Every row belongs to one group in each of 4 separate groupings. Each group adds its own fixed numbers to the row, and there is some noise. The rows also spread widely along 10 directions, which tell nothing about the answers.
(in the rows, 128 means zero)
Known rows, each followed by its group in each grouping:
98  152  153  121  113  134  123  178  109  108  139  104  163  112  123  90  132  142  110  116  123  84  155  150  151  96  145  116  133  140  130  130  134  115
migup q_386 Guku (0)
124  124  132  125  102  116  140  107  104  143  111  127  131  111  139  130  129  134  139  138  107  129  127  154  133  134  127  124  145  112  134  146  131  132
susu q_754 pufum (2)
112  140  111  130  162  123  130  139  123  132  123  134  125  113  118  101  132  122  132  145  162  146  113  151  115  148  123  137  154  119  165  139  170  123
peb q_8 molap (0)
129  121  145  123  99  110  160  101  121  143  107  125  124  109  114  140  127  137  127  137  117  150  130  141  119  96  148  122  147  117  118  168  110  128
susu q_251 pufum (3)
129  126  126  135  135  111  108  130  125  137  107  127  135  119  133  147  137  146  122  113  138  96  94  121  110  111  148  135  134  121  112  134  136  131
vedan q_754 molap (2)
145  125  129  125  139  119  160  118  127  118  122  139  108  133  122  134  141  133  155  136  127  154  120  156  106  92  159  132  137  125  120  186  112  100
peb q_386 Guku (1)
128  115  122  122  157  110  159  93  145  117  119  138  108  156  124  138  145  110  148  136  155  161  105  139  106  99  155  148  136  129  126  185  110  102
vedan q_8 molap (4)
116  120  146  195  118  107  128  134  113  153  120  156  115  120  107  107  123  150  153  123  150  153  152  118  123  144  111  108  168  115  148  100  131  128
migup q_251 molap (4)
147  135  124  149  133  119  127  139  136  144  114  139  126  107  118  131  117  139  130  145  114  115  117  137  126  126  125  128  144  103  142  125  151  156
susu q_386 molap (1)
118  126  145  138  129  96  129  117  137  136  119  130  138  132  131  129  118  126  134  137  119  103  120  120  140  112  141  135  127  128  138  129  122  146
vedan q_754 molap (3)
145  111  124  114  110  93  139  98  134  138  113  133  131  128  150  145  115  113  130  133  78  114  123  114  148  120  131  143  118  109  115  147  114  147
susu q_8 molap (1)
116  139  142  136  120  107  136  164  120  122  130  135  139  113  118  112  140  147  139  125  130  102  130  143  127  106  150  112  137  126  126  140  131  121
peb q_251 molap (1)
126  128  123  73  135  86  160  125  135  110  120  135  134  151  138  116  121  109  115  86  89  109  153  102  154  140  123  132  113  117  76  159  118  141
vedan q_386 pufum (3)
108  140  132  138  120  144  129  130  121  135  123  121  134  105  114  121  121  130  111  122  140  127  137  133  123  106  126  119  129  129  136  138  132  128
vedan q_754 molap (0)
129  127  113  147  123  139  116  122  118  133  127  126  131  115  133  129  127  130  135  140  129  134  115  139  124  127  124  134  134  114  155  121  136  134
susu q_386 molap (1)
100  134  123  133  152  137  124  104  141  132  127  119  128  130  109  126  115  104  91  120  157  139  133  97  129  101  122  143  119  136  147  128  129  122
migup q_754 molap (0)
110  133  132  117  135  98  126  133  129  128  124  122  146  127  130  119  130  126  122  136  126  94  119  136  142  114  142  134  130  124  142  138  134  131
migup q_754 molap (1)
143  143  138  152  120  135  124  149  128  144  118  127  124  93  103  139  129  150  130  150  118  121  118  159  121  104  144  116  146  117  128  131  139  140
migup q_754 molap (3)
103  139  138  165  137  135  125  138  127  124  135  131  134  134  122  112  126  124  144  136  151  121  130  135  132  125  125  126  131  134  165  108  133  127
vedan q_754 molap (4)
129  125  124  129  124  97  137  118  113  133  125  141  132  129  146  113  122  118  159  151  96  118  126  160  161  174  110  128  142  106  154  127  147  141
susu q_754 molap (4)
147  124  131  155  133  119  129  121  128  136  116  143  120  130  138  130  126  129  151  134  112  138  119  129  125  138  129  139  140  120  134  133  135  130
susu q_8 Guku (0)
92  141  139  167  122  134  109  161  93  115  144  128  146  127  141  104  155  150  148  116  160  119  127  149  112  145  134  114  141  134  157  109  132  105
susu q_754 pufum (0)
129  139  128  136  114  129  122  140  118  131  124  122  138  116  143  128  127  133  140  144  106  108  120  140  134  121  135  136  122  122  142  117  133  142
peb q_8 pufum (1)
165  128  113  86  161  93  158  111  156  120  106  141  111  152  125  146  138  112  137  124  96  128  110  131  136  116  150  150  122  115  90  186  123  118
migup q_251 Guku (1)
154  131  138  146  113  122  128  134  113  133  118  131  128  117  140  141  132  143  160  149  95  109  107  170  134  131  142  127  140  115  129  132  134  133
susu q_754 Guku (4)
111  117  121  101  108  102  140  109  114  137  117  120  144  108  135  118  121  118  111  123  118  127  130  126  135  122  126  133  140  111  126  155  131  131
susu q_8 molap (1)
92  134  121  119  145  130  135  117  114  128  125  124  131  134  117  106  136  116  116  109  164  150  140  123  119  135  117  129  141  129  141  138  137  105
migup q_754 pufum (2)
129  134  111  96  141  142  156  127  121  110  130  136  115  139  113  107  133  108  125  90  119  163  162  130  135  133  112  124  130  124  93  164  128  98
migup q_386 Guku (2)
96  125  142  147  124  106  135  120  118  144  123  134  137  109  112  106  116  129  118  127  147  136  138  121  126  131  118  119  152  120  152  123  141  133
susu q_754 molap (3)
139  125  142  185  139  111  133  112  151  151  115  156  111  131  111  142  104  122  130  131  122  128  131  92  130  126  111  131  134  117  141  101  132  157
susu q_754 molap (4)
137  128  120  153  100  153  116  135  101  118  145  130  120  119  140  133  134  135  158  124  106  146  136  144  130  124  129  121  119  126  125  114  110  121
peb q_386 molap (3)

New rows. What belongs after each?
109  114  136  130  98  123  152  106  111  124  128  128  128  128  131  120  127  119  142  121  126  153  150  136  131  104  133  123  132  130  122  156  97  110
vedan q_8 molap (4)
112  142  137  145  136  120  141  141  129  138  118  140  136  125  116  86  110  122  143  129  131  132  153  126  146  150  105  122  142  122  157  117  149  140
vedan q_251 Guku (1)
135  140  121  141  136  117  125  141  118  144  111  136  128  109  126  131  136  146  137  140  132  120  104  153  109  147  129  125  148  105  142  130  156  140
susu q_754 pufum (1)
122  123  109  128  137  125  128  97  126  136  115  132  119  130  132  126  124  115  134  126  138  155  122  123  128  140  117  140  132  120  143  142  132  125
vedan q_251 molap (0)
129  127  134  133  114  130  126  122  128  126  125  113  138  112  130  142  136  129  130  151  122  122  103  148  123  89  159  140  131  127  136  145  120  128
susu q_8 molap (3)
125  138  130  110  173  104  120  140  150  106  117  119  140  154  128  135  139  120  108  108  147  80  87  95  126  102  160  159  110  141  112  129  139  122
peb q_251 Guku (4)
108  119  135  119  129  93  163  94  115  158  103  144  123  108  111  99  98  117  107  114  130  162  160  113  134  153  96  119  164  108  134  155  150  132
susu q_754 Guku (0)
148  130  119  135  127  124  130  113  129  130  121  131  116  127  135  142  126  122  155  154  102  127  108  148  143  129  133  140  125  118  141  131  133  136
peb q_251 molap (4)
124  135  106  110  147  156  116  96  148  116  129  106  125  134  123  151  123  95  102  128  136  137  99  99  131  92  138  162  92  140  136  127  121  126
peb q_251 molap (3)
110  129  139  129  121  108  132  139  128  123  129  124  149  121  126  116  125  131  116  123  125  97  131  122  137  100  140  126  131  123  136  135  126  135
susu q_386 molap (1)
141  137  128  148  136  137  115  121  127  138  115  125  127  115  132  142  125  132  132  148  122  121  101  144  123  125  136  141  133  122  148  127  146  133
susu q_754 Guku (0)
113  131  112  90  141  100  144  130  118  133  117  135  132  110  126  99  116  112  108  113  121  129  141  122  141  156  107  130  143  110  121  150  162  134
peb q_8 molap (0)
123  141  123  126  118  161  101  141  119  112  130  101  153  130  153  126  134  119  135  124  112  98  114  136  142  112  138  147  104  142  133  114  129  124
vedan q_8 Guku (2)
93  125  127  113  141  85  142  126  114  129  129  135  141  133  128  90  130  118  132  124  140  127  144  139  142  147  121  123  147  118  149  146  139  115
migup q_754 molap (1)
108  158  125  134  112  175  119  171  98  104  143  102  151  114  136  104  151  136  152  147  138  118  123  194  127  126  139  123  129  135  156  123  140  114
vedan q_8 pufum (4)
127  134  121  134  132  134  111  133  134  151  107  119  136  90  106  135  114  132  83  117  145  123  108  98  109  116  122  137  140  113  122  111  158  154
susu q_8 molap (3)
106  117  134  110  113  110  134  110  110  120  127  108  142  124  141  129  136  122  128  140  135  117  110  146  129  87  160  142  130  135  139  155  114  111
peb q_8 molap (4)
137  133  111  153  135  144  138  114  123  126  141  158  102  140  136  117  121  101  175  136  98  163  149  142  151  170  90  126  120  120  150  117  136  125
peb q_754 molap (2)
134  148  111  112  115  170  134  132  127  131  119  111  127  91  101  131  117  118  98  132  116  137  127  145  137  117  112  125  126  115  124  134  151  138
susu q_251 molap (4)
105  146  150  134  137  119  172  146  142  122  134  150  129  123  94  93  124  114  127  125  127  129  166  137  144  115  118  106  142  125  135  154  137  122
susu q_754 molap (2)
119  120  124  131  123  107  131  116  109  128  126  132  128  138  147  126  129  131  143  118  124  130  131  118  125  129  131  134  127  122  134  130  117  126
peb q_386 pufum (1)
121  123  115  176  106  147  97  98  107  152  120  127  126  116  146  123  108  126  152  142  123  153  133  123  141  157  96  133  132  120  176  88  135  145
vedan q_251 molap (0)
161  125  121  139  120  119  141  124  133  140  114  150  110  115  130  144  124  129  140  129  87  138  127  133  129  133  123  127  135  105  104  148  131  141
susu q_8 molap (0)
128  132  122  122  120  125  140  121  122  140  113  132  127  112  119  138  123  131  105  105  123  131  132  111  114  125  120  122  129  112  109  139  130  136
susu q_754 pufum (1)
120  134  139  119  130  81  140  141  121  159  101  133  137  93  104  109  107  139  106  138  121  99  133  141  145  142  116  116  168  99  132  132  171  159
migup q_754 molap (4)
125  128  116  112  120  132  124  114  109  141  113  115  132  108  126  128  121  126  112  117  122  136  128  132  127  126  123  132  131  117  122  139  135  123
migup q_754 Guku (1)
113  144  135  121  122  117  137  159  114  115  140  132  139  115  128  106  133  129  139  127  112  107  138  154  146  134  132  114  128  126  127  132  138  126
peb q_754 molap (3)
146  142  140  171  120  123  129  175  123  129  131  157  120  113  128  119  135  148  164  133  99  114  138  149  130  134  132  110  139  118  121  122  138  135
peb q_8 molap (0)
144  134  114  137  114  135  134  128  112  115  140  139  119  142  162  126  138  118  184  146  84  138  133  159  145  152  123  135  112  121  141  129  117  125
peb q_8 pufum (1)
135  139  147  129  134  112  133  147  125  113  124  124  139  128  137  135  154  145  147  145  119  94  94  174  121  98  176  133  136  131  129  166  129  111
susu q_754 Guku (0)
112  139  109  111  120  145  118  130  109  127  131  111  138  109  124  117  121  115  109  123  120  125  136  144  149  142  108  127  125  119  134  118  146  129
migup q_754 molap (4)
122  145  130  130  141  127  138  125  124  144  110  124  122  102  113  129  124  136  119  154  142  131  112  154  113  114  137  132  146  121  152  148  153  136
peb q_754 pufum (0)
115  127  132  124  112  108  139  133  108  127  129  139  136  119  135  111  133  128  140  115  109  118  142  145  145  144  119  113  140  115  123  141  134  122
susu q_754 molap (2)
86  123  123  115  107  127  144  108  100  131  133  112  148  107  131  91  125  110  129  148  144  156  142  158  137  126  120  128  148  121  175  153  133  112
susu q_8 molap (1)
121  135  128  82  127  118  164  110  131  118  119  117  133  128  122  136  129  109  104  121  112  121  128  139  137  109  135  133  120  121  106  172  124  124
susu q_754 pufum (4)
105  124  124  128  109  140  110  89  106  132  118  87  149  117  147  146  145  133  131  167  155  131  79  157  111  85  168  155  131  133  181  144  116  114
susu q_251 pufum (1)
135  135  120  130  142  110  141  145  122  113  137  151  117  146  134  106  151  126  176  135  110  139  138  168  147  159  128  121  140  119  134  152  133  106
migup q_251 molap (0)
118  131  123  135  138  124  126  129  121  123  126  125  130  143  133  122  137  123  135  126  140  133  123  129  126  132  132  141  134  127  137  123  129  121
migup q_8 pufum (4)
116  136  150  170  117  117  139  155  113  135  125  146  128  121  118  100  125  153  155  127  132  134  156  140  124  138  125  105  155  121  139  117  129  141
vedan q_386 pufum (3)
143  125  121  143  98  127  126  133  107  123  133  137  127  122  146  135  148  141  169  132  98  131  121  162  131  133  138  119  129  115  126  140  113  116
susu q_251 molap (1)
156  133  135  174  106  158  114  130  122  141  118  126  119  105  129  154  123  144  150  149  109  133  111  138  110  87  148  136  123  129  137  118  118  134
peb q_8 Guku (1)
112  137  125  141  139  132  132  136  112  134  126  138  124  121  115  101  124  127  127  109  142  151  153  130  128  151  106  118  147  124  134  128  145  113
migup q_754 Guku (0)
139  126  123  154  122  127  111  131  108  145  110  129  118  113  127  142  134  160  131  122  136  138  119  134  102  124  136  126  152  112  122  126  134  131
migup q_386 pufum (0)
110  135  120  113  120  134  128  105  133  146  116  111  145  107  127  107  88  96  105  147  107  128  143  115  163  136  96  144  122  120  159  112  150  168
vedan q_8 molap (3)
135  137  123  142  133  131  128  149  124  122  130  142  123  122  119  133  137  133  130  109  126  121  120  133  121  137  123  119  130  114  110  126  138  125
susu q_754 molap (4)
138  100  114  130  116  75  116  110  96  139  110  147  123  135  173  132  141  143  167  113  110  129  111  134  122  169  131  134  147  106  112  145  124  124
vedan q_8 molap (0)
126  132  134  166  135  113  112  145  133  132  123  143  133  133  132  132  128  141  139  113  130  99  119  108  121  123  132  126  121  124  128  107  125  140
vedan q_754 molap (1)
111  144  124  133  149  151  130  136  142  114  134  122  140  135  119  109  124  103  114  119  143  131  132  108  130  114  122  145  115  137  146  121  136  122
susu q_8 Guku (1)
126  140  109  113  134  152  136  135  136  111  133  123  127  129  119  127  128  115  114  106  125  133  137  121  126  104  126  129  107  126  111  147  121  124
vedan q_386 molap (1)
126  118  145  122  121  102  157  77  128  152  107  127  120  116  123  128  96  110  132  161  105  147  133  130  146  112  129  142  139  123  150  152  126  142
peb q_754 Guku (3)
80  137  127  83  127  97  140  150  119  112  136  114  171  121  134  78  128  108  102  112  130  92  143  127  157  136  122  128  131  122  140  141  148  126
susu q_8 molap (1)
110  113  113  143  135  111  128  107  113  138  122  137  127  126  132  115  137  124  140  130  160  161  115  128  106  143  124  135  152  115  154  139  135  114
susu q_8 molap (1)
106  109  137  182  114  103  112  105  108  146  124  143  129  137  148  123  125  138  163  126  143  136  128  114  120  135  124  126  139  124  161  107  110  128
vedan q_754 molap (1)
92  123  147  173  121  126  128  154  109  118  139  132  140  120  117  111  161  153  142  115  189  141  121  138  82  87  163  113  155  137  143  143  110  87
susu q_8 molap (1)
86  145  135  134  114  142  118  156  117  133  129  110  160  89  106  107  119  134  78  104  154  101  139  112  123  101  122  114  129  127  138  111  144  132
susu q_754 molap (1)
105  136  140  126  116  128  138  121  119  121  130  117  144  130  135  122  136  122  130  136  126  114  128  145  137  109  140  131  126  133  146  141  122  120
susu q_754 pufum (2)
141  147  105  112  143  157  140  137  128  112  136  130  115  122  121  120  135  114  147  147  113  141  124  173  137  125  126  132  126  122  138  152  147  120
peb q_386 molap (2)
108  146  109  121  145  160  123  144  127  111  136  120  138  129  125  104  138  109  129  123  148  133  125  143  128  130  121  135  124  133  145  132  147  115
vedan q_8 molap (2)
137  134  128  124  124  129  124  128  124  130  114  120  136  115  130  132  128  133  120  122  114  117  116  132  133  121  136  136  130  123  122  138  138  128
susu q_251 Guku (0)
125  131  107  120  138  135  128  116  129  124  128  128  129  125  129  135  130  112  119  122  130  133  114  126  124  129  124  137  117  119  133  139  132  123
susu q_754 molap (1)
123  125  127  135  139  129  130  108  136  108  139  122  124  151  137  140  129  110  137  137  130  123  114  122  136  90  148  150  108  140  145  131  108  119
peb q_386 molap (4)
130  140  135  138  116  155  144  129  142  122  136  127  124  115  105  128  112  114  111  126  105  136  152  119  142  94  122  124  114  127  123  130  117  141
susu q_386 molap (3)
139  134  135  93  127  87  138  131  145  141  105  123  144  103  119  140  111  125  88  126  86  76  113  116  150  115  136  133  128  108  98  144  149  167
susu q_754 molap (3)
112  133  137  163  124  137  130  106  134  142  119  128  128  130  125  132  111  122  130  136  136  135  136  108  124  108  121  133  120  131  158  115  115  142
vedan q_754 pufum (1)
123  125  103  108  109  140  128  104  108  134  119  120  126  110  131  122  120  117  127  115  116  159  136  134  137  147  108  128  129  115  121  137  131  130
vedan q_251 molap (3)
126  124  126  117  136  102  138  109  131  126  116  129  136  139  138  120  129  116  137  129  120  126  117  124  140  130  134  144  131  122  139  146  130  124
susu q_251 Guku (1)
106  120  121  125  129  101  127  123  97  139  112  126  136  118  131  113  131  143  118  113  158  133  120  127  110  154  121  127  164  108  138  126  150  131
susu q_386 pufum (4)
